The rows come from 4 hidden closed curves, with some noise, and rows from the same curve form a group. Each curve winds through 6 dimensions. The rows are also pushed far along 4 directions, which tell nothing about the answers.
Some rows, each with its group after it:
[ 75  -4  47 -42 -41  -4 -39   0 -48  11  41  29  30 -13  10  11  -1]
q_740
[-35 -15  -2 -25   5   0  32  11  42  -3  28  28   3  -3 -16   7 -15]
q_512
[-45 -47 -29 -39  20  29  21  -5  70 -45  43 -10  41  -3  38 -15 -51]
q_704
[-14 -52 -21 -10  -4 -26  -6 -26  41 -58  26 -10  67 -51  39 -21  -2]
q_740
[ 56  13  10 -13 -40 -48 -32  -9 -40  17 -25  13 -29 -32 -51   3  32]
q_512
[-11  -8 -42   1  -1 -28  28   5  36 -56   2   5  36 -27   6 -32 -15]
q_704
[ 27  53  13  70 -32 -65   3 -10 -42  14 -45  -6 -12 -27 -21 -19  35]
q_78
[-38   4 -27  46  23 -27  27 -23  23  15 -36  30 -16 -16 -30  -5  19]
q_512
[-81 -12 -48  62  43 -31  54 -25  49 -11 -59  24 -20 -11 -29 -20  44]
q_704
[  4 -51 -44 -12  20   4  -6 -25  29 -52  10 -15  63 -41  52 -13 -15]
q_512
[ 46 -24   2 -63  11  39  21  27 -11   6  24   2  15 -22  20  21 -28]
q_704
[-67 -89 -45 -33  49  33  24 -12  51  19  23  48  19 -64 -18  11 -10]
q_78
[-52  -2 -32  34  37  -1  20 -12  -3  27 -40  75 -36   9 -64 -14  42]
q_512
[-51 -20  15  21  31  -1 -27 -34  -2  57  15  68 -21  -4 -52   0  23]
q_740
[-11  29 -33  -4   3  47  42  47  24 -72  11 -40  24  63  58 -29 -62]
q_512
[-62 -16 -23  -6  20  -4  50   9  41 -20 -12  24 -12  10 -22 -15  17]
q_704
[ 54  -7  18 -36 -15  24   9  20 -20 -32  44  -6  51   4  42  11 -51]
q_704
[ 74  69 -31  54 -54 -63   0   5 -43 -53 -64 -33   3   0   0 -26   3]
q_512
[-61   1 -28 -35  31  60  85  57  52 -55 -10 -40 -14  54  38 -26 -25]
q_512
[ 35  17  -4   9 -22 -10  11 -10   0 -17 -13 -36   6   2  20   5 -40]
q_704
[-25   1 -30 -11  19  28  16  -3  30  13 -15 -10 -34  10  -5  -5 -25]
q_704
[-11  15  23  35 -30 -47 -22 -21 -34  38 -41  28 -48 -19 -59 -14  65]
q_740
[ 22  -7  15 -15 -41 -39 -19  -5   1 -17  15 -23  19 -45   4  -9  10]
q_78
[108  28   5 -53 -34  39 -36  40 -55  -5   7 -49   9  12  43  19 -33]
q_704
[ 26   0  62 -70 -20  30 -14  19 -16  28  30  -6 -39  42 -16  23  -8]
q_78
[-41 -54 -20 -10  72  31  27  -4   9  54   6  87  -3 -39 -38  24  35]
q_704
[-77 -65 -43 -45  60  33  32  12  66 -13  45  66  28 -21 -15 -13  -9]
q_512
[ 34  -1  27  -2 -23 -31 -39 -22 -20   5  24   3  17 -11  -6   4  -8]
q_78
[ -4  -8 -21  -7  22 -18   1  -8  19  52  15  71  -7 -53 -57  15   2]
q_512
[  0  -5  -2  -9 -32  -3 -11   5  13 -46  29 -21  33  10  20 -13 -39]
q_78
[ 54  57   6  41 -23 -56  -6  -1 -47  46 -52  10 -42 -35 -45  -1  45]
q_78
[ 17  20  29 -16 -21  -1  14  24  13 -20  29 -17  24   5  41  -7  -2]
q_78
[-57 -20 -28  22   9 -29  27  -1  32 -37  -1  19  19 -15 -19 -26  11]
q_740
[ 45  -9  39 -60 -17  13   3  21 -29  22  24  14 -11  -1 -20  25  -3]
q_78
[-30  24 -75  79  23 -52  16 -30  24 -21 -58   3  -3 -40 -15 -51   8]
q_704
[ -2 -40  11   0  10  10 -31 -29 -23  69   0  48  -5 -54 -20  24  35]
q_740
[-18  39   6 -17  -7  35  33  38  19   8 -26 -44 -52  40  13  -8   3]
q_78
[ 53 -22  29 -42 -20  26 -25  -6 -31  18  25  12  21 -19  39  16   0]
q_740
[-50 -30 -48  21  54  17  32 -20  55 -20  -9  -1  23 -11  32 -10 -13]
q_78
[-26  36  -7 -14  23  46  57  32  23 -12 -38 -34 -58  85   9  -6 -11]
q_78
[-62   4 -46  14  28  -3  -1  -6  29  14 -18  55 -35   5 -58 -27  19]
q_512
[-26 -21 -36  48  46  -9  -2 -40  25  -9   1  20  39 -29  20 -19  -7]
q_740
[-34   3  28  29  -7 -21   8 -11 -16  17 -22  12 -31   9 -31 -16  43]
q_740
[ 36  16  17 -36   0  49   2  25 -16  24   0 -34 -24  27  21  20 -34]
q_512
[-36 -21  14  -2 -21   0  16   6   1 -13   0  10   2  -1   0  -8  25]
q_740
[-53  -8  25 -43  10  68  52  54   5   1  14 -14 -37  66 -14  16 -21]
q_740
[-44  32  35  24 -33  18   1  29 -43  50 -31   9 -78  46 -66  13  22]
q_740
[ 21  29  19 -12 -18  14  23  24 -22  10 -42 -31 -53  41 -10  18  12]
q_704

New rows, each followed by its group:
[-15 -75 -13 -47  59  45  16   6  15  28  37  73  35 -40   0  39  11]
q_704
[ 17  17  38 -30 -49  -5   9  29  -1 -34  19 -51   3  24  32 -13 -10]
q_78
[ 19  35  -2  -1 -12 -30  12   9  12   1 -24 -21 -24 -14   1 -12  29]
q_78
[ -8  13 -11  58 -19 -58 -42 -49 -14  19 -24  58  -3 -38 -31 -33  54]
q_740
[-22  20 -41  74  32 -74   7 -35  19  41 -29  41  -9 -78 -54 -20  34]
q_512
[-41  19  19 -30  -4  41  48  47   7  -3 -17   3 -59  82 -26  14   5]
q_704
[ 12 -23   0 -83   0  45  22  38  18  -8  39   8   2   7   8  10 -38]
q_704
[-57  -7 -27  19   1  22  29   9  27 -20 -21 -13  -9  14  14 -16   5]
q_740
[ -2  64 -16  25 -34 -21  50  39  -1 -68 -32 -36 -13  52   2 -47 -23]
q_704
[ -8 -63   0 -20   7   2 -24 -21   8  33  53  49  47 -81  -5  19  -9]
q_78
[-27  32  -7  55 -14 -45  31 -22  13 -29 -37 -29 -18  19  -8 -36  -8]
q_704
[ 15 -42 -43   1  30   5 -28 -34  21  -6  40  24  73 -60  35  -1 -42]
q_704
[ 56   0  -8   8 -14 -21 -17 -11   9 -51  41 -17  86 -28  66  -1 -44]
q_78
[ 35  34  -5  34 -26 -33  22   8 -21 -56  -4 -16  41   6  24 -24 -29]
q_704
[ 81  41  -1  -2 -37 -36 -44  -8 -54  37 -33  20 -35 -29 -37  -3  31]
q_740
[ 27 -41  27 -51 -10  27 -43  -6 -13  32  35 -16   7 -30   3  37 -21]
q_740
[-25  48 -12  26  -4   1  31  10   4   7 -28  18 -44  48 -40  -9 -18]
q_704
[-45  10 -13  55  23 -19  24 -23   2  13 -51  24 -32  -1 -19 -30  55]
q_740
[-89 -15 -60  18  44  29  40  22  58 -61   5  18  33  34  23 -35  -9]
q_704
[-43   4 -13 -29  43  36  24  21  18  62 -16  27 -72   4 -53  -1  20]
q_512
[-19 -47 -14 -43  59  51  11   3  24  24  45  57  17  -9  -2  17 -27]
q_740
[  9 -31  46 -59   2  41 -11   7 -16  27  49  44   4  11   2  17   0]
q_740
[ 20  33 -34  60  -1 -38 -23 -31 -14   9 -20  24   8 -27 -24 -19 -15]
q_704
[-24   4   2 -65  17  62  23  45  37  14  37 -15 -25  28   9   5 -45]
q_512
[-77  22 -62  67  36 -13  24   3  27 -28 -34  35  -7  26 -26 -44  24]
q_704
[-20 -10 -58  37  18 -14  16   5  27 -71   0  17  69  -9  36 -16  -3]
q_704
[ 65  66  51  46 -70 -22 -50  -6 -86  29 -30 -32 -31  30 -10   5   5]
q_740
[ 21 -31  13   5 -19 -57 -55 -47 -23  42  -3  40  -1 -80 -46   5  52]
q_740
[-24  21 -17  33  10 -10 -28 -26  -1  39 -43  -1 -56  11 -39  -7  28]
q_704
[-28  59 -16  28 -19  -6  13  12   8  -9 -39  -8 -57  61 -39 -20 -10]
q_704
[-58  33 -53  66   4 -16  46  19  24 -52 -40 -30  -1  26  -4 -33 -18]
q_740
[-35  39 -19  40   7   1  18  17 -12  28 -45  -2 -61  25 -57  -1   5]
q_740
[ 17  11 -36  49  -6 -61  -9 -37   4  -5 -13  38  25 -49 -30  -7  -8]
q_704
[-40 -35 -31 -24  42  47  13  12  35   4  36  35  22  -2   0  11 -38]
q_740
[ 78 -25 -22 -15   8 -15 -52 -22 -18  24  43  38  65 -86  10  24 -31]
q_512
[  6  32  51 -37   9  39 -10  10 -16  70 -15 -15 -92  63 -27  20  20]
q_78
[  6 -19  28 -25  16  43  -3   4 -14  27  25  17   3  26   9  34 -17]
q_704
[-14  -3  16  22  24  -6 -25 -39  -8  83  -6  34 -41 -25 -46  16  22]
q_512
[ 35  -4  -8 -25   8  10  20  11 -13  11  -5   2  -2 -25  -4   2 -13]
q_704
[-50 -19 -33   2  56  20  49   3  23  26 -19  41 -23 -18 -29 -12  14]
q_704
[ 28  24  25  -9 -58   4 -42  10 -33   2  10  -1  -7  19   1   0  -4]
q_740
[ 20  53 -26  59 -25 -98  11 -17  18 -51 -48 -25   9 -26  -1 -46  41]
q_78
[-19  32 -10 -20 -16  39  31  41   7 -17 -30 -18 -40  54  11 -16  -1]
q_740
[-70 -28 -14 -29  26  22  57  20  49 -19   3  25 -14  23 -17  -4   7]
q_704
[ 10 -45   6 -20   3   4   8 -22  26 -23  29 -13  45 -20  40  18 -33]
q_704
[ 85  -2  57 -90 -66  26 -63  18 -51  40  36   1 -22  -1  -3  30  -2]
q_740
[ 26  39  16 -28 -47  -8  20  42 -15 -42 -19 -41 -25  47  -2  -7  -2]
q_704
[  9 -31  49 -60   4  48 -12   2 -14  48  32  10 -23  24  -6  44  -9]
q_704
[ 10  23 -12  42 -14 -70 -31 -40   1  32 -35   4 -30 -55 -49 -11  33]
q_512
[ 10 -59 -45  -2  25   7 -25 -28  37 -58  46 -18 106 -56  84 -11 -44]
q_704
[-65  -9 -48  13  20   1  27  -4  59 -34  -3  17   9  15  -5 -14 -17]
q_704
[ 31  13  16 -45 -17  56  41  46  -3 -36  35 -23  23  55  46  13 -74]
q_704
[ 42  51  29 -16 -23   3  18  23 -51  59 -50  -5 -93  28 -59  17  16]
q_704
[ 18   8  -8 -18   8  10 -37  -3  -4  36  17  11 -14 -15 -18   1 -15]
q_512
[ 28  65 -11  42 -18 -15  -6  23 -51  14 -46  22 -36  37 -40   2  25]
q_704
[-21 -61  -6 -54  30  56 -37 -10  17  64  39  35  -4 -36 -15  40 -14]
q_740
[ 45  30 -15  34  -9 -37  17   4 -33 -12 -35  -1   2 -26  -9 -15   8]
q_704
[ -8  15 -15  21  -4  -3  26  25  -4 -41 -21   3  10  39   6   1  13]
q_704
[-26   6  31   0  -4  36 -34  -7 -30  71   9  49 -52  32 -37  12  16]
q_740
[-23  22  -9  -4  25  74  57  38   5  -7 -17 -28 -26  71  32   1 -37]
q_704
[  0 -53   6 -20  16  24 -24 -15 -12  46  49  88  40 -48 -12  30   1]
q_740
[ -6  56   2  -1   9  45  11  36 -22  48 -15  19 -70  59 -38   5 -18]
q_512
[ 44  43  38 -17 -64 -16 -43   7 -50  26 -18   1 -50  19 -29  -5  28]
q_740
